The rows of a group lie close to one hidden flat surface of 12 dimensions, which passes through zero. Surfaces can cross.
(in the rows, 128 means zero)
Known rows, each followed by its group:
[207  98 155 142 182 190 143  90  83 129 130 103 105 163 146 136] -> Q_885
[ 71 138 155 100 129  81 169 183 109 152 124 143  87 139 103 151] -> Q_650
[135  88 163 146  79 112  89 143 115 127 120 115 162 122 167  65] -> Q_408
[176 130 116 132 153 123 129 142  71 101 115 157 162 164 130 224] -> Q_857
[165 100  71 124 138 164 132 144 137 146 103 101 180 176 139 118] -> Q_885
[ 81 116  69 153  96 137 150  86 102  90 127 115 123 150 118 168] -> Q_885
[124  88 182 140 128  88 136 118  87 119 167 128 160  85 130 122] -> Q_408
[ 86 155 112 134 106 138 107 130 131  90 122 142  95 158 141 156] -> Q_857
[204 146 134  89 139 153 102 100 162 122 185 131 111  94 116 109] -> Q_402
[112 126 188  91 119 143 128 137 122 142  96 121 141 155 106  70] -> Q_650
[146 142  73 156 135 147 157 108  93 162 104  96  76 146 112 124] -> Q_857
[151  85 130  98 116 134 114 120 101  83 171 182 123 140 185  82] -> Q_885
[146  33 117 146 163 123 104 114 128 151 128 102 207 131 165  63] -> Q_408
[111  93  59 134  70 111 134 121 138 127 134 113 103 147 127 119] -> Q_402
[134 107 118 116 158 150  88 113 117 115 107 117 166 156 154  74] -> Q_408
[100 101 110 137 193 108 123 147 111 115 158 146 137 173 143 165] -> Q_857
[134  73 129  71 106 141 146 105 124  75 144 107 145 113 147  96] -> Q_650
[155 106 119 194 161  96 119 132 123 169 156 137 162 108 135 152] -> Q_650
[114 115 122 142 144 101 143 117  88 115 158 119 180 145  89 136] -> Q_402
[100 117 146 176 115 112 147 114 115 143 120  96  75 133 109 160] -> Q_885
[ 76 118 162 118 109  98  99 139 100  99 116 171 130 130 153 137] -> Q_650
[ 96 171 147 111 142 116 118 165 179 122 169 153 120 123 122 131] -> Q_885
[110 102 140 187 152  93  90 168 119 175 129  89 189 147 136  87] -> Q_857
[180 128 139 100 138 175  88 145 122 114  92 110 126 174 156 136] -> Q_402
[101  90 152 123 175 130 123 143 182 117 169 146 138 149 153 157] -> Q_408
[ 92  97 134 167 118 128 133 127 113 142  74 135 155 138 165  98] -> Q_402
[147 143 119 150 105 123 151 159 188 176 150 139  55 112 136 145] -> Q_408
[145 190 162 155 129 136 111 179 129 171  99  88 114 137 110 135] -> Q_857
[148 118 152 196 198 132 132 115 126 147 167 136 118 113 150 191] -> Q_402
[110 162 171 131 133 135 111 106 161 111 178 141 112  89 123 100] -> Q_408
[145 105 124 123 137 111 105 127  86 118 115 174  88 125 178 139] -> Q_885
[154 152 166 159 139 148  98 126 123  73 181 174 108 173 151 192] -> Q_857
[129 174  59 108 128 118 135 114  99 135 104 162 156 143  91  61] -> Q_402
[ 70  88 120 131 114 156 105  63 117  84  50 114 106 104 167 185] -> Q_885
[134 144 126 100 119 122 122 204 110 170  57  98 108 155 140 113] -> Q_857
[ 82  91 129 104 121  91 146 194 148 142 127 129  96 145 151 144] -> Q_885
[120 103 111 157  88 107 118  68  94 105 148 158 133  84 145 103] -> Q_857
[184 161 151 131 147 178 121 125 140 145 109 106 101 132 128 138] -> Q_402
[151  78  88  75 136  78 121 146 136 133 168 145 149  87 131 138] -> Q_402
[157 175 132 173  63  97 141 133 119 162 134 100 113  64  83 175] -> Q_402
[106 114  59 127 102  90 145 132 142 130 151 136 130 118 121 108] -> Q_650
[ 58 168 100 126 126 133 146 100 132  94 121 103 159 150  61 167] -> Q_857
[121 180  79 156 158 140  75  80 116 121 118 193 135 156 123 107] -> Q_650
[148 104  62 149 117  98 124 114  69 128 126 160 129 158 135 102] -> Q_885
[194 156 165 116  96 139 123 141 140 117 142 190 113 134 133 164] -> Q_408
[115 148 115 106 119 107 130 181 134 159  71 111 154 123 114 148] -> Q_402
[134 144 112 160 104 115  48 113  84 118  53 173 179  99 166 156] -> Q_650
[101 181 137  88 152 150 110 110 167 112 117 144 113 114 110 112] -> Q_885
[ 89 169  70 111 102 119 150 153 164 130 136 140 120 106 116 158] -> Q_885
[112 169 147 143 187 125  92 147 120 133 151 194  99 182 135 132] -> Q_650
[147 113 185 204 105 112 106 141 120 157 131 146 174 126 162  63] -> Q_402
[167  78 108 105  97  93 146 160 141 147 135 159 156 121 137 111] -> Q_857
[144 128 177 164 122 137 126 116  64 123  85 113 187 141 126 112] -> Q_402
[124 118  57 124  70 111 125 115 137 118 142 168 110 148 135  75] -> Q_857
[145 117  68 113 151 153 111 116 153 132  79 138 153 137 146 150] -> Q_857
[ 91 149 206 123 130 128 112 150 155  94 162 121 148 142 117 141] -> Q_408
[141 191 133  79  82 119 163 148  84 101 133 135  75 114  98 135] -> Q_650
[ 85 151 150 171 153 131  89 133 137 127 121  91 124 107 146 149] -> Q_408
[127 126 117 169  77  87 131 165  94 138 123 111 190 129 116 157] -> Q_885
[107 136 134  86 107 175 113 145 174  97  90 120 117 190 136 133] -> Q_408
[ 94  54  97 134 102 139 124  67 111  77 146 133 132 162 155  88] -> Q_408
[ 92 111 127  97 112  98 170 135 100 146 118 149  80 112 120 122] -> Q_650
[137 153  79 130 160  93 139 124 137 145 173 161 140  88 105 127] -> Q_650
[112 114 107 130  97 152  88 122 167 120  72 119 152 132 156 129] -> Q_408
[171 122  84 111 179 107 160 143 150 156 186 138 142 114 113  95] -> Q_650

New rows. What belongs after each?
[106 136 161  82 124 128 146 156 132 129 110 122 140 141 114  87] -> Q_402
[149 131 129 108 133 175  96  84 169  73 141 154 183 164 125 114] -> Q_857
[164 132  95 138 133  94 148 136  68 159 110 138 110 135 109 121] -> Q_885
[185 116 107 143 153 145 144  84 113 115 197 159 176  81 143 132] -> Q_885
[130 152  98 168 142 129 172 108  72 157  94 151 104 132 126 109] -> Q_402
[118 170  26 115  70 116 133 154 126 120  83 116 111 139 115 150] -> Q_650
[155 111 162 154 176 169  76  91 119 138  85 143 159 136 160 132] -> Q_650
[139 135 111 110  67 114 109 149  84 119  57 104 152 121 123 166] -> Q_402
[135 133 129 117 110  82 156 164  87 169  78 114 130  91 105 150] -> Q_885
[ 54 138 164 102 138 103 175 123 109 108 177 115 104 113  83 116] -> Q_857
[ 90 166 135 145 117 170  63  92 171 105  84 147 117 120 152 145] -> Q_650
[149 123  99 122 185 140 155  96 153 175 122 115 169  99  97  89] -> Q_402
[ 87 162  88 150 131 124 103 132 154 103 161 138 120 176 112 147] -> Q_402
[111  60  97 127  94 130 126 123 154 124 120  84 138 150 137 132] -> Q_402
[137 162  70 125  86  74 108 165 150 148 157 189  77  86 143 129] -> Q_402
[127  53  96 145 148 107 134 123 120 126 172 119 152 165 136 125] -> Q_402
[152 144  98 130 145 107 100 110  78 103 144 142 204 148  91 125] -> Q_402
[178 100 126 111 118 114 111 143  97 123 136 127 132 131 145 142] -> Q_402
[117 165 140 150 104 117 137  89 115 162 129 144 131 115  70  70] -> Q_650
[159 175 102 188 131 139  83 112 110 150  78 131  84 151 129 150] -> Q_885
[196 145 107 139 120 105 121 214  84 139 147 139 111 201 143 129] -> Q_650
[111 149 174 147 181 103 116 118  94 146 161 205  99 131 125 126] -> Q_650
[150 187 103 153 206  89 128 126 113 147 196 199 150 110  97 119] -> Q_402
[122 148 155 103 129 112 106 132  98  98 136 176 131 122 135 121] -> Q_650
[140 108 155 143 150 100 113 167 160 163 145 143 152 102 153 122] -> Q_402
[138  98 111 109 160 110 160 143 137 177 134 124  93  81 146 105] -> Q_408
[156 155  68 107 135 151 130  94 135 140 125 163  91 138 122  67] -> Q_650
[133 159 121 170 146 155 101  88 157  99 139 161 151 139 122 211] -> Q_408
[122 147 117 195 121 128 132 108 159 163 154  90 109 108 108 120] -> Q_408
[133  95 127  90 111 118 155 104 143  83 179  95 185  85 110  97] -> Q_650
[150 108 145  98 116 126 143 134 128  76 161 106 135  78 159 173] -> Q_650
[121 140  97 160  87 147 143 107 132 102 166 119 168 115 122 163] -> Q_885
[101 119 176  95 136 144 113 143 137 147  83 124 150 171 116  73] -> Q_650
[158 109 141 150 125 138 132  84 106 191  90 167  77  95 145  84] -> Q_650
[130 134 138 134 118 139 118  94 124 104 111 125 189 128 103 148] -> Q_408
[148 142 119  66 115 154 140  95 167 120 131  64 128  84  66 159] -> Q_402
[115 133  87 135  93  66 138 165 125 181 118 129 121  75 122  92] -> Q_408
[138  72 173 137 153 157 165 101 190 143 199  88  75 102 135 135] -> Q_402
[193 131  97 136 117 164 150  63 111 128 131 139  94 114 123 114] -> Q_857
[173 122 104 127  83 161 120 107 159 141  77 151  90  98 167 156] -> Q_408
[218 172 110 113 121 126  79 139 131 131 161 148 124 121 118 129] -> Q_402
[131 168 123 102 175 107  95 132 120 132 110 185  91 110 137 123] -> Q_885
[143  95  96  47 156 148 159 112 124 121 115 117  95 116 126 139] -> Q_402
[172  98 146 104 159 114 122 108  65 123 104 165 122  74 170 148] -> Q_885
[ 92 121 117 148 140 125 136  88  76 107 130  94 175 151  86 109] -> Q_857
[183 114 105 118  81 111 159 151  82 159  89 129 126 134 119 125] -> Q_408
[137 136 199 110 136 149 127 161 192 108 189  97 126 136 130 111] -> Q_650
[145 169 102 174 107 132 109 109 140 113 147 143 161 155  96 152] -> Q_857
[161 162 104 184 133 101 108  88 107 153 147 158 104 113 105  97] -> Q_885
[107  86  67 134 161 150 157  42 137  99 177 140 158  98 130 131] -> Q_885
[ 93 108 133 138 175 120 171 118  82 144 148  87 102 137 106 127] -> Q_857
[108 101 116 148 146 102 123  89 101 124 145 145 144  80 140 128] -> Q_857
[113 139  94 168 118 147 101 151 158 116 141  69 137 220  98 179] -> Q_402
[107 185 149 132 149 137  89 117 137 108 137 134 135 112 118 122] -> Q_408
[134  97  98 108  55  89 147 133 133 132 137 163 117  99 139  90] -> Q_857
[201 156 162  88 169 135 103 165  84 148  73 141 136 132 140 124] -> Q_885
[ 96 113  71 174  88  95 137  83 147 163 107 100 175  86  86 102] -> Q_885
[150 173 174 110 159 137  98 173 110 143 110 109  96 112 153 105] -> Q_408
[155 180 139 111 136  93 130 137  90 161 112 153 176  90  78  99] -> Q_650
[120 140 118 141 182 122 142 140 155 158 157 133  74  98 143 154] -> Q_408
[119  46 101 123 114 146 138 110 124 112  97 109 152 174 151 134] -> Q_408
[ 74 124 147 138 147 105 128 115  93 172  98 179 117 165 101  86] -> Q_650
[115  66  71  63 128 142 201 105 149 127 153 114 150 116 120  81] -> Q_885
[107 192 147 112 114 129 140 148  73 102  90 124 115 149  95 171] -> Q_402
